There are 9 hidden switches. A switch that is on adds its own fixed numbers to the row, and there is some noise. The rows also spread widely along 14 directions, which tell nothing about the answers.
Some rows, each with its switches (1 for on, 0 for off) after it:
-75; -14; 210; -62; 51; -50; -191; 197; -90; 33; 56; 330; 245; 66; 4; -237; -197; 59; -260; -36; -295; 225; -188; -63; 43; -106; 150; -62; 172; -137	0 1 0 1 1 1 1 1 1
64; -30; 92; -23; -159; -129; -5; -188; 35; 45; -61; 84; -79; -209; 52; 142; -98; 152; 271; 167; 76; 192; 134; -153; -8; -66; 72; 122; -399; 172	0 1 1 1 0 1 0 0 1
8; -157; 209; 86; 10; -21; -32; 52; -55; -26; 41; 53; -45; -64; -23; 85; 158; 74; 263; 146; 36; 128; -12; -80; -116; 16; 71; -105; 2; 13	0 1 1 1 0 0 0 0 1
-7; -385; -160; 15; 3; 0; 4; -259; 6; 26; 38; -33; -74; 5; -3; -59; -1; 175; -96; -39; 183; 83; 50; -58; 96; 40; 27; -52; -51; 110	0 0 1 1 0 1 1 1 0
-165; 82; -49; -10; -277; 46; 101; -6; -284; -85; -177; 237; 155; -65; -46; 125; -86; -30; 154; 147; -77; -208; -113; -258; -132; -72; 256; -65; -490; 13	1 0 1 0 1 1 0 0 1
-62; -190; 70; 12; -132; 187; -18; 27; -79; 116; -227; -78; 206; -16; -31; -26; 15; -163; 74; 159; -89; -157; 21; -403; 116; 77; 183; -130; 23; -95	0 1 0 0 0 0 1 1 0
30; -196; -52; -59; -67; 134; -6; -60; 10; 4; -101; -104; 184; 20; -161; 99; 74; -44; -9; -273; 47; 131; 91; -255; 189; 45; 156; -103; 169; -18	0 1 1 0 0 1 1 1 1
-169; -286; 303; 120; 49; 57; 158; 181; -128; 271; -125; -144; 27; 166; 61; -163; -227; 90; -64; 58; 26; 151; -27; 19; 44; -71; 138; 139; 147; -101	0 1 0 1 0 1 0 1 0
-113; -162; 51; -70; 113; -163; -9; -336; 17; -102; -155; -160; -223; -105; 73; 40; 33; -112; 253; 79; 138; 24; 291; 17; -125; -64; 135; -53; 312; 20	1 1 1 1 0 0 0 0 0
89; 144; -195; 138; 48; -14; 76; -12; -403; -162; 0; -109; 34; -61; 142; 171; -85; -21; 21; -104; 34; -63; -17; -102; -139; -199; 207; 45; 42; -9	0 0 1 0 0 1 1 0 0
246; -238; 200; 28; 73; 115; 21; 255; 81; 74; 242; -3; 117; 33; -107; -78; 23; 138; 35; 37; -2; 357; -93; -178; 97; 109; -86; 56; 4; -44	1 0 1 1 0 0 0 0 0
-18; -323; -191; -64; 54; 128; 102; -224; -37; 36; 60; -188; -62; -32; 23; -73; -100; 80; -64; 124; 114; -143; 19; -11; 119; 12; 67; 117; 27; 32	1 0 1 0 0 1 1 1 0
-95; 219; 111; 204; 88; -107; 26; -216; -252; 24; -69; 35; 7; -69; 186; -160; -351; -62; -34; 12; -96; -171; 30; -76; -123; -131; -129; 200; -262; -37	1 0 0 0 0 0 0 1 0
43; -264; 183; 12; 71; 161; 12; 63; 68; -18; 48; 7; 65; -57; -250; 6; 118; 62; 127; -58; 19; 166; -85; -154; -24; 141; -104; -183; -111; -80	0 1 1 1 0 1 0 0 1
-113; 316; -213; -122; -163; -1; 167; -164; -220; -13; -182; 17; 148; -29; 8; 2; -258; -129; 200; -187; -88; -215; 9; -42; 106; -235; 367; 95; -145; -147	1 1 0 1 0 0 0 1 0
-40; -78; 15; -305; -54; 66; 101; -155; 144; 106; -56; -138; 0; -151; -154; 250; -116; 177; 3; -58; -35; 69; 114; 217; 91; -100; 9; 243; -250; 260	0 0 0 1 0 1 1 0 1
-300; -14; 145; -33; -11; 124; -13; -92; -110; 235; -135; 35; 84; -103; -76; -245; -58; -62; 136; 82; -205; -382; -225; 117; 40; -110; 127; -48; -194; -230	0 1 1 1 0 1 0 0 1
-196; -110; 142; -76; -62; 2; 2; 173; -129; -93; -30; 322; 134; 149; 36; -142; -89; -2; -76; 226; -143; -50; -92; -154; 39; -12; 275; 64; 270; -44	0 1 1 0 0 0 1 1 1
-85; 210; 53; 292; 53; -195; 44; -186; -197; -53; -77; -1; -58; 39; 158; -31; -151; -48; 221; -252; 116; 82; 121; -46; -81; -173; 63; 16; 31; -226	1 1 0 0 0 0 0 0 1
-39; -49; 11; -43; -210; 92; 40; -89; -4; 209; -225; -98; 183; 35; -65; -18; 64; -146; 217; -53; 5; -19; 161; -237; 268; 48; 232; 21; 57; -60	1 0 0 1 0 0 0 1 0
-8; 138; 15; -12; 91; 49; 104; 53; -234; -72; -78; -29; 121; -53; -61; -25; -173; -131; 61; -122; -118; 43; -41; -116; -107; -137; 89; -31; 8; -204	0 0 1 1 1 1 0 1 0
180; 133; 6; 47; -41; -20; -172; -52; -202; 10; 57; 31; 164; -201; 8; 184; 53; 62; 24; -152; -130; 85; -36; -126; -14; -123; 75; -3; -207; 150	0 0 1 1 0 1 1 0 1
122; -54; 56; -91; 25; 21; -132; 64; -156; -20; 31; -6; 100; -141; 41; 110; -13; 23; -48; 138; -133; 58; -71; -93; -42; -52; 196; -27; 118; 97	0 1 0 1 0 1 0 0 1
38; 38; 27; 23; -56; -4; 6; -32; -142; -76; 58; 300; 115; -13; 11; -132; -198; 94; -24; 44; -47; 47; -134; -241; 48; -20; 81; 138; -177; -13	0 1 1 1 0 1 0 0 1
-92; -251; 105; -63; -231; 113; -7; -118; 154; 140; -202; 104; 121; -12; -172; -20; 45; 4; -30; 96; 70; -25; 100; -328; 151; 231; -40; -36; -297; 161	0 0 0 0 0 1 0 0 0
-167; -200; 2; -13; 65; 51; 161; -25; -224; -28; -28; -93; -68; -70; 42; 50; -220; 119; 52; 145; -42; -62; -133; 120; -207; -216; 135; 1; -228; -95	1 0 1 1 1 1 1 0 1
70; 1; 272; -133; 157; -18; 3; -74; 258; -95; 214; 226; -59; -110; -234; 22; -66; 241; -9; -46; -6; 363; 120; 112; -93; 103; -378; 223; -211; 240	0 0 0 1 1 1 1 0 0
-74; -100; -54; 22; -170; 22; 66; -189; -10; 209; -190; -120; 78; -56; 3; -84; -138; 3; 237; -147; 65; 32; 69; -163; 216; -144; 227; -9; -230; -183	1 1 1 1 0 1 1 0 0

New rows. What belongs after each?
-253; -215; 309; 154; -76; -12; 94; -186; -2; 71; -165; 114; -6; 162; -68; -55; 31; 32; 49; -13; 213; 108; 244; -154; 15; 139; -47; 236; 83; 166	1 0 1 0 1 1 0 0 1
-14; -69; 84; -61; 140; 71; -235; -82; -81; 16; 88; 44; 116; -156; -132; -90; 135; -39; -53; -44; -169; -84; -137; 34; -118; 30; 26; -270; 58; 0	1 1 0 1 1 1 0 0 0
-8; -117; 77; -6; 53; -188; -144; -246; 126; 49; 0; 140; -102; -104; 112; -257; -148; 50; 87; 127; 25; 183; 71; -101; 102; -42; 19; 4; 46; -144	0 1 1 1 0 1 0 0 1
-69; 209; 61; 122; 84; -85; -114; -221; -93; -6; -9; 126; 27; -114; -67; -94; -22; -10; 129; -281; -47; -25; -36; 46; -52; -81; -65; -124; -166; -151	0 1 0 1 0 1 0 0 1
-134; -304; -233; -37; -69; 114; -47; -277; -83; 173; -172; -85; 112; -22; 3; -280; -61; -120; -125; 31; -51; -307; -130; -207; 198; 1; 157; -241; -83; -176	0 0 1 1 0 0 0 1 0
-172; -182; 53; 46; 92; -74; -118; 93; -93; 16; 92; 79; -90; -87; 89; -66; 1; 118; 30; 277; -168; -115; -236; 200; -195; -129; 54; -350; -193; -202	0 0 0 0 0 0 1 1 1
202; 8; 41; -75; 74; 51; -107; 323; -89; -6; 282; 133; 106; -79; -18; -67; 59; 103; 76; 204; -176; 119; -255; 22; -27; -7; 143; -116; 17; -144	1 0 0 1 0 1 0 0 0
65; -47; -181; 328; -9; -74; 214; -95; -282; -155; -7; 74; -45; 156; 135; -35; -212; 102; 133; -115; 289; 280; 44; -294; -41; -52; 103; 4; -51; -241	0 0 0 1 1 1 0 1 1
-68; -94; -91; 78; -229; 78; -59; -158; -37; 305; -61; 86; 214; 117; 33; -260; 8; 3; 17; -55; 3; -106; -76; -185; 410; 23; 234; 78; -26; -141	1 0 0 1 0 0 0 0 1
-2; -19; -41; 287; -9; -49; -145; -129; -323; 136; -88; -64; 144; -79; 159; -49; -177; 52; -85; -236; -63; 69; -138; -179; -36; -243; 153; -211; -214; -177	0 1 0 1 1 1 1 0 1
94; 64; -35; -220; -86; 36; 1; 76; 18; 34; 109; 44; 90; -109; -93; 118; -20; 122; 169; -6; -83; 114; -78; 94; 88; -97; 247; 34; -94; -8	1 1 0 1 0 1 0 0 1
-45; -122; -123; -173; 20; 42; -113; -130; -59; -138; -77; 175; 183; -16; -83; -99; -192; -70; -398; -67; -157; -95; -101; -224; 32; 69; -6; -156; -42; 14	0 0 0 0 0 1 0 1 1
-205; -85; -15; -21; -81; -10; 69; -142; -62; 52; -188; -63; 61; 61; -101; 60; 38; -61; 29; -248; 79; 1; 107; -24; 8; -82; 218; -112; 109; 38	0 1 1 0 1 0 0 1 0
59; -179; 101; -202; -108; 33; 151; 257; 79; -43; 72; 171; 68; 8; -74; 55; -258; 192; -10; 213; -32; 299; -81; -150; 61; -12; 127; 122; -195; 26	0 1 1 0 0 1 0 1 1
-56; -32; -373; -12; -41; 204; 57; -156; -188; 67; 145; 17; 60; -35; -64; -92; 46; 104; -21; 30; 7; -424; -282; 126; 140; 6; 150; -39; -181; -98	0 0 0 0 0 1 0 1 1
-87; 185; -5; -77; -154; -3; 123; 51; -89; 68; -14; 125; 70; -71; 17; 70; -241; 137; 159; 57; -106; -33; -64; 59; 61; -196; 216; 181; -327; -54	0 1 0 0 0 1 1 1 1
82; 49; -172; -47; -149; 138; 105; -103; -139; -146; 67; 191; 137; -56; -58; 34; -86; 50; 123; 99; 51; -90; -21; -316; 66; 26; 191; 188; -162; 75	1 1 1 0 1 1 1 0 0
170; 172; -145; 2; 155; 18; -236; -74; -77; 121; 338; -9; 90; -172; -96; -6; 207; 148; -42; -298; -123; 57; -225; 330; 47; -128; 19; -133; 30; -34	0 0 0 1 1 1 0 0 1
160; 115; -153; 71; -28; -23; -66; -117; -138; 30; 20; -59; 39; -174; 123; 16; -18; -45; 166; 84; -11; -31; -6; -192; 75; -97; 128; 7; -62; -139	0 0 1 0 0 1 0 0 1
1; -46; 261; 95; -46; -78; -35; -46; 88; 268; -95; -136; -88; -134; 82; 26; 27; 37; 237; 215; 62; 135; 205; -16; 30; -3; -30; 121; -94; 58	0 0 0 0 0 1 0 0 0
125; 145; 286; -17; 113; 56; -34; 203; -156; -8; 181; 62; 59; -199; 12; 149; -53; 139; 160; 245; -210; 134; -84; 58; -176; -116; 37; 218; -44; 87	0 1 0 1 1 1 1 0 1
1; -194; 263; 123; -37; 95; 142; -76; -147; -102; -256; -52; 69; -106; 15; 170; -285; -44; 142; 224; -10; 155; 163; -535; -188; 26; -88; 52; -332; 49	0 1 0 1 1 0 1 1 1
-89; -2; 219; 186; 84; -156; -95; -68; 47; 118; -24; 100; -46; -9; 41; -232; -40; 3; 122; -44; -9; 139; 20; -9; -26; -28; -126; -132; -93; -214	0 0 0 1 0 0 0 0 0
24; 11; -107; -94; 42; -200; -200; -248; 85; -105; 150; 238; -35; -111; 20; -61; -90; 167; -146; -157; -20; 145; -8; 54; 49; -106; 19; -27; -46; 79	0 1 1 0 0 1 1 0 1
71; 32; -277; 7; -122; -22; -1; -63; -232; 104; 51; -15; 43; -92; 97; 0; -18; 88; 103; 9; 3; -77; -124; 6; 89; -175; 327; -71; -175; -51	0 0 1 1 0 1 0 1 0
-58; -302; 156; -7; -14; -4; -52; 226; -94; 103; -103; -120; 54; -15; 40; 65; 74; -3; 55; 135; -91; 130; -51; -64; -78; -112; 249; -252; 109; -82	0 0 1 1 0 0 1 0 0
-69; -230; -5; -170; -54; -23; -186; -31; 92; 60; -152; -36; 130; -83; -86; 40; -2; -26; -173; -133; -88; 99; 11; -96; 53; -45; 167; -339; 23; 3	0 1 0 0 0 1 1 0 0
47; -117; 17; -61; -123; 87; 46; 110; 8; 227; -19; -114; 205; -14; -140; 67; -56; 117; 48; -274; -28; 305; -24; -60; 182; -157; 236; -39; -116; -43	0 1 1 1 1 1 1 1 0
46; -64; 41; 60; 87; 116; 64; -207; -112; -51; -94; -79; 30; -57; 33; -95; -73; -123; 153; 102; 75; 2; 183; -331; 57; 39; 72; 237; 307; -52	0 1 1 1 1 1 1 0 0
28; 110; -17; -131; 34; -55; 96; -167; -35; 9; -24; -32; 18; -57; 45; -16; -299; 45; 0; -122; -4; 131; 81; 24; 138; -181; 140; 355; 101; 21	0 1 1 1 0 1 0 0 1
69; 50; 2; -50; -119; 37; 28; -109; 47; -28; 13; 85; 78; -120; -147; 174; 22; 113; 248; -127; -8; 122; 63; -109; 62; -17; 27; -14; -329; 68	0 1 0 1 0 0 1 1 1
248; 139; -343; -92; 38; 79; -67; -403; -104; 33; 35; -113; 45; -253; 139; -133; -179; -106; 12; 176; -54; -231; 62; -221; 224; -14; 65; 233; 16; -13	0 0 0 1 0 1 0 1 0
-234; -89; 117; -220; 49; 136; 150; -281; 279; -123; -155; 105; -60; -79; -303; -62; -88; -59; 219; 48; 15; -127; 191; -51; 43; 173; -209; 67; -139; -79	0 1 0 0 0 1 1 1 1
-132; 30; 22; 6; 88; -41; 93; 65; -99; -134; 159; 241; -103; 30; -87; -14; 13; 185; 141; 50; 26; 55; -143; 254; -190; -66; 51; -53; -69; -110	0 0 0 1 1 1 0 0 1
114; 84; -269; 75; -196; -79; -89; -235; -121; -28; -59; 112; 89; -117; -1; 95; 96; -7; 222; -172; 98; 125; 32; -277; 78; -84; 231; -211; -227; -86	0 0 1 1 1 1 0 0 1
15; -281; -2; 1; -7; 52; -65; 21; -111; -113; 100; 78; 39; 10; -1; 85; 105; 115; 51; 154; 18; 101; -69; -118; -81; 14; 220; -159; 151; 33	1 1 0 1 1 0 1 0 1
119; -184; 146; 96; 84; 13; -97; -62; -65; 169; 2; -124; 52; -70; 118; -104; -62; 4; -36; 139; -11; 224; 64; -204; 87; -16; 29; 147; 225; -20	0 0 1 1 1 1 0 0 1
